There are 4 ways to turn a row about zero (a turn may also mirror it). The second row of each pair is the first, turned, with some noise. The first 28 pairs use one turn. New pairs use 3 turns, one after the other, and a turn may come again.
(in the rows, 128 means zero)
Known pairs, each followed by its turns in order:
[129  96 166 119 113 172]
[126 109 167 120  71 128] : Y

[152  58 124 134  63 190]
[142 107 145 103  46 205] : Y

[141  85 132 134 165 103]
[118 129 150 155 142 180] : T

[199 125  68 117  89 113]
[169 129  53  90 117 159] : Y

[124  98 126 125 140 146]
[129  98 142 133 117 142] : Y

[105 124 112 135 122  67]
[133 133 132 113  72 165] : T

[120 143 182 137  89 181]
[108  69 139 167  77 120] : B

[141 107 131 150 163  94]
[173 105 119 107 128 150] : X

[206 142 135 145 142 130]
[ 97 107 135  74 125 184] : X

[129 136 115  98 104 131]
[149 114 117 139 115 110] : T

[ 50 158 144 120 143 142]
[ 71 171 105 136  95 100] : T

[140 195 120 133 145 181]
[106 123 159 104 151  54] : T

[126 125 163 134 109 132]
[121 117 118 150 101 139] : B

[104 134 158 132 125 160]
[127 137 176 133 114 120] : Y

[103 130 153 150 111 120]
[102 157 147 142 128 142] : Y

[135  99 117 131 130  97]
[154 101 141 129 135 135] : X

[103 130  74  92 124 120]
[117 102 118 137 156  76] : X

[150  63 120 129 110 181]
[ 72 133 186 125 108 157] : B

[154 130 146 129 123  60]
[144  88 119 147 152 180] : X

[149 119 159 117 132 150]
[125 156 150 114 136 149] : X

[120  66  73  76 190 116]
[ 96  71 149 212 107 167] : T

[152 127 113 123 120 128]
[126 127 134 100 120 132] : B

[128  99 123 105 108 146]
[138 109  94 156 133 124] : T

[142 131 157  81 153 103]
[139 143 120 124 183 157] : X

[154 136 161 125 115 124]
[124 146 113 126  96 108] : Y

[127  91 147 137 112 139]
[106 134 146 148 110 155] : B

[114 107 118 131  84 159]
[127 100 168 134 118 160] : B

[122  70 102 139 130 201]
[ 82 124 214 137 138 138] : B

New pairs, each followed by its turns in order:
[166 170 132 137 125 154]
[ 84 111 149 136 162 119] : Y B X

[141 146 103  64 144 182]
[168 138 193 169 151  96] : T Y B

[ 68 120 119 135 176 144]
[119 149 190 114 119  79] : B T Y

[132 143 110 140 131 140]
[118 110 122 127 115 117] : B B T

[131  99 119  68 167 153]
[159 158 162 175 125 148] : T Y Y

[145 164 137 193 109 182]
[ 60  97 171 165  99 126] : T B T

[154 155 141 125 145  85]
[118 134 139  94 180 132] : B B X

[132 130 122  50 188 128]
[ 89 186 182 137 119 179] : B T Y

[139 112 134 140 116 157]
[116 121 104 105 146 139] : B B T

[149 122 135 128 118  94]
[144 101 139 136 123 101] : Y Y Y

[ 98 139 147 125 150  89]
[ 79 140 118 148 131 146] : X T B

[125 187  99 139 134 129]
[ 94 130  84 150 140 156] : X X Y

[150 128 129 196 147 135]
[186  96 105 107 142 108] : B Y B

[119 107 155  93 151 124]
[145 133 131 126  96  90] : T Y B

[206 122 105 149 144 129]
[ 84 148  96 106  72 116] : T B T

[127 125 141  57 150 125]
[ 96 122 147 130  60 130] : Y T X

[ 50  50 144 155  84 160]
[ 53 134 183 184  87  78] : B T T

[113 167 149 135 137 206]
[173 108  84 105 116 181] : X T B

[109 108 125 110 112 175]
[143 137 109 139  79 124] : B B X

[117 148 158 145 159 123]
[142 140 152  94 116  99] : Y T Y

[103 137 130  81 192 161]
[102  95 157 193 162 135] : B Y Y

[120 156 152 115 118 133]
[111 130 144 146 141 154] : T T X

[126 130 130  54 183 107]
[168 167 144 105  78 174] : T X Y

[ 61  50 118 118 117 182]
[144 201 191 140 188 133] : T B T

[114 143 103 133  91 118]
[117 125 160 136 156 147] : B T T

[141 118 105  93 141 164]
[152 131  98 102 104  98] : B B X

[171 135 123 109 194 133]
[121 167 104  65 109 152] : T Y T

[138 160  91 145 116  76]
[ 83 120 184 147 123 119] : X Y B

[131 155  90 104  97 133]
[153 151  97 113 162 103] : Y X X

[ 50 165 172 114 126 130]
[138 157 158 164 206 142] : X T X

[114 158 129 131 104  94]
[123  94 158 102 135 137] : X T Y

[ 62 122 171 135 100  78]
[ 97 139 196 170 140  91] : X X X

[108 128 171  91 101 125]
[162 136 146  93  98 154] : X B T

[189 133 120 122 185 107]
[168 150 133 106 111  57] : Y B Y

[113 132 132 136 136  84]
[122 149  94 128 103 118] : Y T T

[123 146 126 135 116  97]
[110 103 115 140 106 120] : B T Y

